The groups are shells around one centre, one inside the other: the same stretched ball of 5 dimensions in 7 sizes.
Known rows, each followed by its group:
[ -1.7  -6.0 -13.4  -0.2 -24.4 -15.4  32.9 -26.0  20.0 -17.3  34.7  -6.8
  -4.4   6.3 -12.5 -20.6   0.9]
gaka
[-18.7   6.8 -17.2 -24.8 -20.3 -35.6  34.7   2.3  29.4   1.2  34.0   5.4
  11.8  -0.6 -10.9 -25.2  37.2]
Nura
[ -1.1   6.6   0.0 -14.6 -11.8 -28.8  38.9 -19.1  18.3 -26.2  30.2   5.9
  -9.2   0.9  -9.5  -3.4  36.2]
mip
[-11.9   7.5 -22.5 -11.8 -23.4 -26.9  32.9 -12.4  31.2  -7.1  53.6  -8.6
  15.6  -2.2 -13.0 -28.8  15.7]
Nura
[ -7.9   1.7  10.9 -30.9  -8.4 -36.3  50.9  -5.1   7.5 -21.2  -8.7  28.8
 -23.8   5.2  -3.6   7.1  63.6]
Lor
[ -1.7   4.6  14.6 -22.2  -5.4 -29.4  44.8 -17.4   8.9 -33.2   5.7  18.3
 -26.3   4.4  -6.7  11.3  53.2]
tozut
[-18.5  -3.3   3.5 -17.1 -15.9 -10.1  30.1 -16.4  16.1 -18.7   9.9  -0.3
 -20.1  11.0 -13.5  -9.6  21.9]
Lor
[ -4.6   4.2 -18.8 -14.4 -21.7 -36.4  40.4  -9.0  25.4  -7.2  39.5   5.5
  10.1  -1.9  -8.6 -21.8  29.1]
suras
[ -1.1  -7.5 -20.2  -4.4 -26.9 -27.4  35.1 -15.1  22.5  -5.8  31.9   1.9
   4.0   4.8 -10.4 -25.9  10.1]
gaka
[-24.9  11.0 -18.2 -28.8 -23.3 -28.0  55.4  -4.7  20.8  -5.8  29.0   5.2
   8.4  -3.0  -5.1 -23.6  35.9]
Nura
[-21.2  -6.0  -2.8 -20.3 -20.0 -15.2  34.4  -8.9  16.1  -9.2   4.6   5.2
 -14.8  10.8 -11.5 -15.6  24.4]
mip
[ -2.1   7.2   0.9 -24.4 -10.2 -41.7  46.2  -7.4  16.4 -19.7  17.7  20.4
  -8.3  -0.7  -5.5  -0.3  56.6]
Buzal
[ -7.8  -5.3  20.1 -19.5  -9.4 -11.9  49.0 -25.4  -1.4 -36.9 -16.2  16.4
 -42.7  12.5  -5.9  12.8  38.7]
gaka
[-21.4   5.4 -13.3 -19.4 -19.7 -22.5  26.6  -5.9  29.8  -4.9  37.3  -5.5
   6.0   2.8 -14.9 -24.8  23.0]
gaka
[-10.0 -11.7 -10.0 -10.4 -22.4 -22.5  21.9  -7.3  23.3  -2.0  15.5   3.7
  -6.3  11.3 -14.6 -22.4  15.6]
mip
[  3.7 -14.8  13.8  -5.2 -13.6 -12.1  35.5 -29.2   3.2 -32.5  -7.9  11.5
 -38.7  15.7  -9.7   5.9  20.6]
Buzal
[ -5.1  10.4 -12.1 -17.2 -15.4 -37.4  35.1  -9.1  28.1 -13.0  45.4   3.4
   8.8  -3.4 -10.8 -15.6  36.9]
Buzal
[  4.6  -1.7  -3.3  -8.0 -17.2 -26.2  45.5 -24.3  12.4 -26.0  21.9   8.9
 -12.9   3.6  -6.8  -5.1  25.9]
tozut
[  8.8 -18.1  12.9   0.6 -12.4 -14.7  19.3 -27.2  10.6 -28.4   0.2   7.6
 -35.1  17.6 -14.9   2.7  15.3]
Lor
[-17.6   0.4 -24.8 -19.5 -25.6 -34.5  29.7   3.5  32.2   9.1  36.1   2.6
  16.8   1.6 -12.5 -34.1  25.2]
gaka
[-35.8  12.1 -19.2 -30.6 -23.3 -21.3  41.1  -0.1  28.5   0.5  35.5  -4.9
  12.3  -0.9 -11.1 -30.5  29.4]
Lor
[ -8.3  -7.4 -19.7  -6.9 -24.6 -27.3  16.4  -6.0  32.1   3.3  36.7  -3.6
   8.5   6.9 -16.8 -31.3  10.1]
Nura
[-20.3  -2.0 -20.0 -12.6 -26.3 -17.0  26.5  -9.4  28.9  -0.5  35.8  -9.1
   7.0   5.7 -15.1 -32.4   7.1]
suras
[-11.3   2.8 -18.6 -13.1 -24.9 -24.0  43.9 -15.3  21.9 -10.2  36.5  -1.3
   5.8   0.5  -8.7 -24.0  17.2]
tozut
[-17.9   0.1 -24.1 -12.0 -27.6 -21.7  29.8  -8.9  30.1   0.8  42.1  -8.3
  12.9   2.9 -13.9 -34.6   8.4]
tozut
[  7.0  -2.2  -5.1  -7.3 -15.9 -32.8  35.0 -18.3  18.8 -19.8  27.8   9.0
  -7.3   3.4  -9.8  -7.9  28.6]
mip
[  4.8   2.7  14.3 -17.2  -7.7 -27.0  55.5 -26.5   2.1 -40.1   3.0  20.0
 -30.5   3.9  -3.0  14.5  48.1]
suras
[-21.6 -11.9 -11.9 -13.3 -26.5 -11.0  27.7  -9.6  20.2  -0.9  10.5  -1.8
  -8.3  13.0 -14.0 -27.1   7.1]
Buzal
[-22.3  -0.3   8.2 -28.8 -14.7 -14.7  51.1 -12.9   5.6 -21.8  -9.3  14.0
 -27.2   8.9  -5.7  -1.0  41.0]
Nura
[-19.3  12.6   4.0 -33.1 -12.8 -24.6  66.2 -14.2   6.2 -27.5   6.6  16.1
 -17.0  -0.8  -1.1   1.5  53.4]
Nura
[  8.2  -4.3 -14.4   0.6 -19.3 -32.2  19.1 -17.0  29.4 -11.5  45.8  -1.7
   4.7   3.8 -15.5 -20.0  13.3]
Lor
[  0.6  -0.8  -4.4  -6.4 -15.3 -24.7  25.9 -19.8  22.9 -20.1  34.0  -0.8
  -6.8   4.8 -14.1 -11.1  20.3]
suras
[-19.2   7.2 -19.3 -17.0 -24.6 -20.4  43.2 -13.9  24.4  -9.6  40.6  -6.2
   8.1  -0.6 -10.0 -26.3  17.1]
suras
[-24.5   8.1  -6.0 -27.8 -18.8 -19.5  52.4 -10.8  15.1 -15.5  16.8   5.4
  -6.9   1.7  -6.4 -13.4  35.7]
mip
[-26.2   3.1  -4.1 -35.4 -18.3 -29.0  52.6   2.0  13.5  -5.8  -1.3  18.9
  -9.2   4.1  -4.5 -12.4  50.6]
Lor
[ -5.2   6.3  10.6 -21.3  -7.3 -26.6  42.3 -17.7  12.3 -31.0  13.1  12.6
 -21.5   3.5  -8.1   6.2  47.2]
tozut
[ -6.0   7.5  -4.9 -23.8 -14.8 -37.4  52.2  -9.4  15.3 -17.9  20.2  16.8
  -4.8  -1.4  -4.2  -6.1  48.8]
tozut
[ -1.3  -3.9  -5.6 -15.4 -19.0 -32.0  47.4 -13.1  12.6 -15.5  10.9  16.7
 -10.7   4.4  -5.4  -8.7  34.9]
Buzal
[-13.8   4.5  13.5 -29.7  -8.3 -24.7  50.7 -12.5   6.6 -28.0  -4.6  19.5
 -27.4   5.6  -5.1   7.7  54.9]
mip
[-23.6  -1.2   6.1 -28.6 -15.1 -16.6  44.3  -8.8  10.1 -16.4  -6.4  12.5
 -23.1   9.5  -8.0  -5.1  39.9]
suras
[-20.6   3.1 -18.5 -13.6 -26.0 -13.8  38.5 -16.4  24.0  -9.2  37.9 -10.1
   4.7   2.6 -11.9 -28.2   8.2]
gaka
[ -0.6  -5.6  -9.8 -10.2 -22.0 -27.4  45.0 -17.4  14.0 -14.9  17.4  10.4
  -7.8   5.1  -6.8 -13.5  23.3]
Buzal

New rows. What belongs after each?
[-14.8  -4.2 -23.3 -11.3 -26.3 -27.1  19.9  -2.5  33.6   6.9  38.9  -4.4
  13.3   5.2 -16.2 -35.3  11.7]
Nura
[  1.3   3.7  10.7 -15.1  -9.4 -22.5  50.3 -27.4   6.4 -38.2  11.7  12.2
 -26.0   3.7  -5.7   8.9  39.5]
tozut
[-12.0  -2.1   3.6 -25.2 -16.7 -24.3  58.8 -13.3   3.5 -21.1  -8.4  21.3
 -23.2   6.4  -2.0  -0.9  44.0]
Lor
[ -2.1  -7.6   0.9  -8.5 -14.3 -23.3  17.8 -14.1  22.2 -15.2  19.0   3.5
 -14.2  10.6 -16.0  -9.7  22.6]
Buzal
[-23.4  -3.4  -9.9 -19.4 -22.1 -16.8  28.8  -5.9  23.2  -3.1  17.3  -0.6
  -4.5   8.7 -13.8 -23.6  19.8]
tozut
[ -2.9 -10.7  19.1 -11.6 -10.8  -8.8  39.3 -28.7   1.0 -36.1 -12.8  12.1
 -43.2  15.5  -9.1  10.1  27.5]
Lor
[-29.4  -0.8  -4.8 -27.6 -20.2 -16.2  38.1  -3.7  17.9  -5.4   5.8   5.0
 -10.3   8.6 -10.5 -18.2  30.6]
Nura
[-10.2  21.8  -5.2 -31.6 -11.2 -41.2  63.0 -10.0  16.7 -24.3  33.3  15.3
   1.9  -9.7  -1.5  -2.5  61.6]
Lor
[  0.5   0.1   1.8 -10.2 -11.2 -27.3  23.3 -16.9  22.5 -21.8  28.7   3.5
 -11.2   5.5 -14.5  -5.5  29.8]
Lor
[ -9.6  10.3 -11.9 -22.7 -16.8 -37.2  45.0  -6.9  23.3 -12.0  34.7   8.9
   5.8  -3.4  -7.4 -14.6  42.6]
mip
[  2.5 -15.9  -6.4   0.3 -21.9 -18.6  22.8 -20.4  18.3 -13.1  16.6   2.1
 -14.0  13.0 -14.2 -16.2   5.9]
tozut
[ 18.9  -9.2   6.3   1.4 -12.1 -27.4  32.5 -29.9  11.1 -33.0  16.8  11.4
 -24.0   8.4 -10.0   4.3  24.0]
gaka
[ -0.1  -9.6  -4.3  -4.4 -17.5 -22.9  18.4 -15.9  22.9 -13.1  23.4   1.4
 -10.5  10.3 -15.9 -14.2  15.2]
tozut
[ -3.9 -12.5  11.7 -12.0 -14.7 -13.2  39.6 -22.9   3.8 -27.2 -11.2  13.5
 -35.8  14.8  -8.6   2.8  26.3]
suras
[ -7.1 -17.1  -1.1  -8.5 -21.4 -14.8  29.7 -16.0  12.3 -11.9  -1.9   8.0
 -22.2  15.6 -12.0 -12.8  14.1]
suras
[  7.1 -10.5  -4.2   3.2 -19.7 -16.8  27.5 -29.2  16.7 -23.6  25.9  -1.6
 -14.9   9.6 -13.2 -10.9   4.9]
Buzal
[  2.1   1.4  -2.1 -14.5 -12.8 -36.4  34.3 -11.7  20.0 -18.2  24.6  12.5
  -7.1   2.5  -9.8  -5.7  40.0]
tozut
[-18.4  16.8  -7.3 -31.2 -13.2 -35.7  47.7  -3.6  23.1 -14.0  32.4   9.2
   4.0  -4.8  -7.2 -11.1  52.5]
Nura
[-28.0  14.9  -2.6 -33.5 -13.4 -24.1  44.7  -5.0  21.1 -14.9  24.1   4.2
  -3.3  -0.5  -9.1 -11.3  46.5]
Lor
[ 11.1   3.3  14.1 -14.2  -4.7 -33.6  44.2 -23.9   8.5 -38.5  12.5  19.0
 -26.0   3.0  -6.3  14.4  50.0]
Buzal
[  5.9 -10.5  -3.3  -6.4 -17.6 -30.2  30.8 -15.5  16.6 -14.9  14.1  12.3
 -13.3   8.6 -10.5  -9.1  25.2]
tozut
[ -8.0  -6.5  18.1 -25.7  -8.8 -24.2  47.0 -12.2   1.7 -26.3 -22.2  26.6
 -37.5  11.9  -5.1  10.8  52.8]
Buzal
[-14.2   7.0  19.1 -31.5  -5.0 -22.8  52.2 -15.0   4.2 -34.0  -7.1  20.1
 -32.5   5.5  -4.9  13.7  59.2]
Buzal
[-14.5 -14.4  -5.5 -15.1 -22.5 -19.6  27.6  -5.8  17.5  -2.1   0.0   9.0
 -14.0  14.1 -12.6 -19.1  20.3]
Nura
[-32.8   8.1 -13.7 -29.0 -21.6 -19.9  39.3  -2.0  25.4  -2.6  26.9  -1.9
   4.7   2.0 -11.1 -25.7  29.9]
Buzal
[ -0.8   2.7 -21.0  -9.2 -24.3 -33.5  44.6 -15.4  22.9 -10.7  42.0   3.4
   9.6  -2.1  -7.6 -22.4  21.1]
Lor
[  4.3  -0.7   4.2 -12.0 -10.6 -31.1  32.8 -17.4  16.7 -24.8  19.5  11.4
 -15.8   5.1 -10.6   0.0  37.2]
mip
[ -4.4  11.0  -8.7 -18.9 -14.9 -35.5  45.6 -13.2  21.4 -19.2  37.6   7.3
   2.4  -3.7  -7.4 -10.0  40.5]
mip
[ -5.3   7.6   5.3 -25.4 -11.3 -31.4  60.6 -16.7   6.4 -29.6   7.6  20.2
 -18.6   0.2  -1.6   5.2  53.2]
tozut
[ -8.5 -13.8   0.0  -7.7 -20.0 -11.9  25.5 -18.2  15.1 -14.5   5.6   2.4
 -21.1  14.9 -14.1 -12.9  11.4]
tozut
[-15.0  15.7  -8.6 -24.2 -16.1 -27.8  53.0 -14.7  19.3 -21.5  36.4   3.2
   1.4  -4.8  -6.0 -11.2  39.3]
tozut
[-29.0  11.5 -28.3 -25.2 -28.1 -25.8  46.9  -2.9  29.3   2.6  44.8  -5.0
  20.6  -4.0  -8.9 -36.0  23.1]
gaka
[-21.7 -11.1 -14.3 -16.6 -27.2 -17.0  31.1  -4.5  20.7   3.2   9.0   2.9
  -4.7  11.5 -12.3 -28.2  13.7]
Buzal
[ -7.9  -6.3 -19.7 -12.8 -24.0 -35.2  23.3   0.0  30.1   6.0  29.9   5.5
   9.5   5.3 -13.6 -29.1  22.7]
Lor
[  6.1 -15.3   6.0  -2.4 -14.5 -20.5  20.1 -20.7  14.7 -20.8   6.6   8.3
 -25.2  14.7 -14.4  -3.7  18.1]
suras
[ -5.3  -1.2   0.4 -19.4 -17.3 -25.7  58.0 -18.3   5.4 -24.1   2.7  17.9
 -19.2   4.5  -2.4  -1.9  38.5]
gaka
[  4.4 -12.3 -15.8  -0.3 -25.2 -26.7  29.4 -17.2  21.1  -7.9  26.7   3.6
  -2.1   7.8 -11.6 -22.3   8.1]
gaka
[-20.2  -5.7  -6.3 -20.1 -20.4 -20.2  28.9  -4.6  20.9  -3.9  10.1   5.0
  -8.7   9.8 -13.0 -19.1  25.4]
mip
[-23.5   7.2  -8.9 -25.3 -17.8 -23.7  36.3  -5.2  24.4  -8.5  27.0   1.0
   0.4   2.1 -11.5 -18.7  33.4]
tozut
[  1.6  -0.6  14.1 -22.2  -7.6 -32.2  51.3 -16.4   3.8 -31.2  -6.2  26.2
 -30.0   6.0  -3.6  12.3  55.5]
suras
[  5.3  -9.9   6.9 -12.6 -14.8 -27.1  48.8 -20.5   3.3 -26.4  -6.4  22.2
 -28.3   9.5  -4.2   3.9  36.7]
Lor
[ -9.4   4.0  20.1 -28.3  -6.3 -21.2  58.8 -20.2  -1.1 -38.1 -12.3  22.5
 -37.4   6.3  -2.5  16.4  56.2]
Nura
[ -6.0   5.9  -1.1 -25.4 -14.9 -34.6  62.5 -12.9   7.9 -22.8   8.6  21.7
 -12.5  -0.4  -0.8  -1.0  51.4]
Lor
[ -4.7  12.1 -11.8 -17.4 -15.8 -35.7  42.4 -13.0  24.7 -17.6  44.8   3.8
   6.8  -4.9  -8.8 -13.3  37.2]
suras
[  9.0 -13.8  17.6  -4.1  -9.7 -16.3  31.0 -29.4   4.7 -35.6  -5.5  13.2
 -40.1  15.2 -10.8  10.5  25.8]
Buzal
[ -2.3   2.9  12.0 -19.3  -7.0 -27.3  38.8 -17.3  12.0 -30.1   9.9  14.2
 -23.6   5.6  -8.9   6.9  46.2]
tozut
[-19.2   0.4 -16.9 -22.8 -23.5 -30.3  38.5  -0.1  24.4   1.8  22.7   7.1
   5.9   3.1  -9.6 -25.7  30.8]
tozut
[  4.6 -17.3  -5.8   0.0 -21.2 -22.6  20.6 -17.4  19.0 -10.9  14.2   5.3
 -14.0  13.5 -14.3 -15.5   9.5]
suras
[ -2.6   7.2  11.4 -26.8  -5.4 -37.8  46.9 -10.2  11.4 -27.7   7.1  23.3
 -19.9   1.8  -5.3   9.2  62.4]
Buzal
[ -0.5   9.7  -8.8 -11.4 -15.6 -29.6  41.8 -21.5  21.9 -24.1  44.5   0.3
   0.9  -2.9  -9.2 -10.4  28.5]
Nura
[ -7.1  -0.1  21.6 -26.4  -4.2 -24.6  43.9 -14.7   4.4 -32.4 -12.6  22.7
 -36.8   9.3  -6.7  15.2  56.5]
Buzal
[-10.1 -17.0  -5.8 -12.4 -22.0 -22.7  22.1  -4.6  19.3  -0.2   0.7  10.3
 -13.3  15.1 -13.8 -19.4  19.6]
gaka
[-22.0  -6.9   1.0 -27.5 -17.6 -23.0  36.0  -0.1  14.5  -4.8  -8.1  16.0
 -17.4  11.5  -9.6 -11.7  39.6]
gaka
[-21.1  -8.1 -23.6  -9.0 -31.4 -12.1  28.8 -11.4  26.2   2.8  30.1 -10.0
   5.7   8.5 -14.5 -37.2  -3.1]
Lor
[ -6.3  -1.1  -4.9 -19.4 -18.7 -29.8  52.3 -12.9  11.0 -16.7   9.2  16.5
 -11.2   3.6  -4.2  -8.1  37.7]
Nura
[-19.4   4.8 -22.3 -20.7 -25.1 -29.8  39.0  -2.9  27.8   1.1  36.8   0.7
  13.5  -0.3 -10.1 -30.1  25.3]
mip
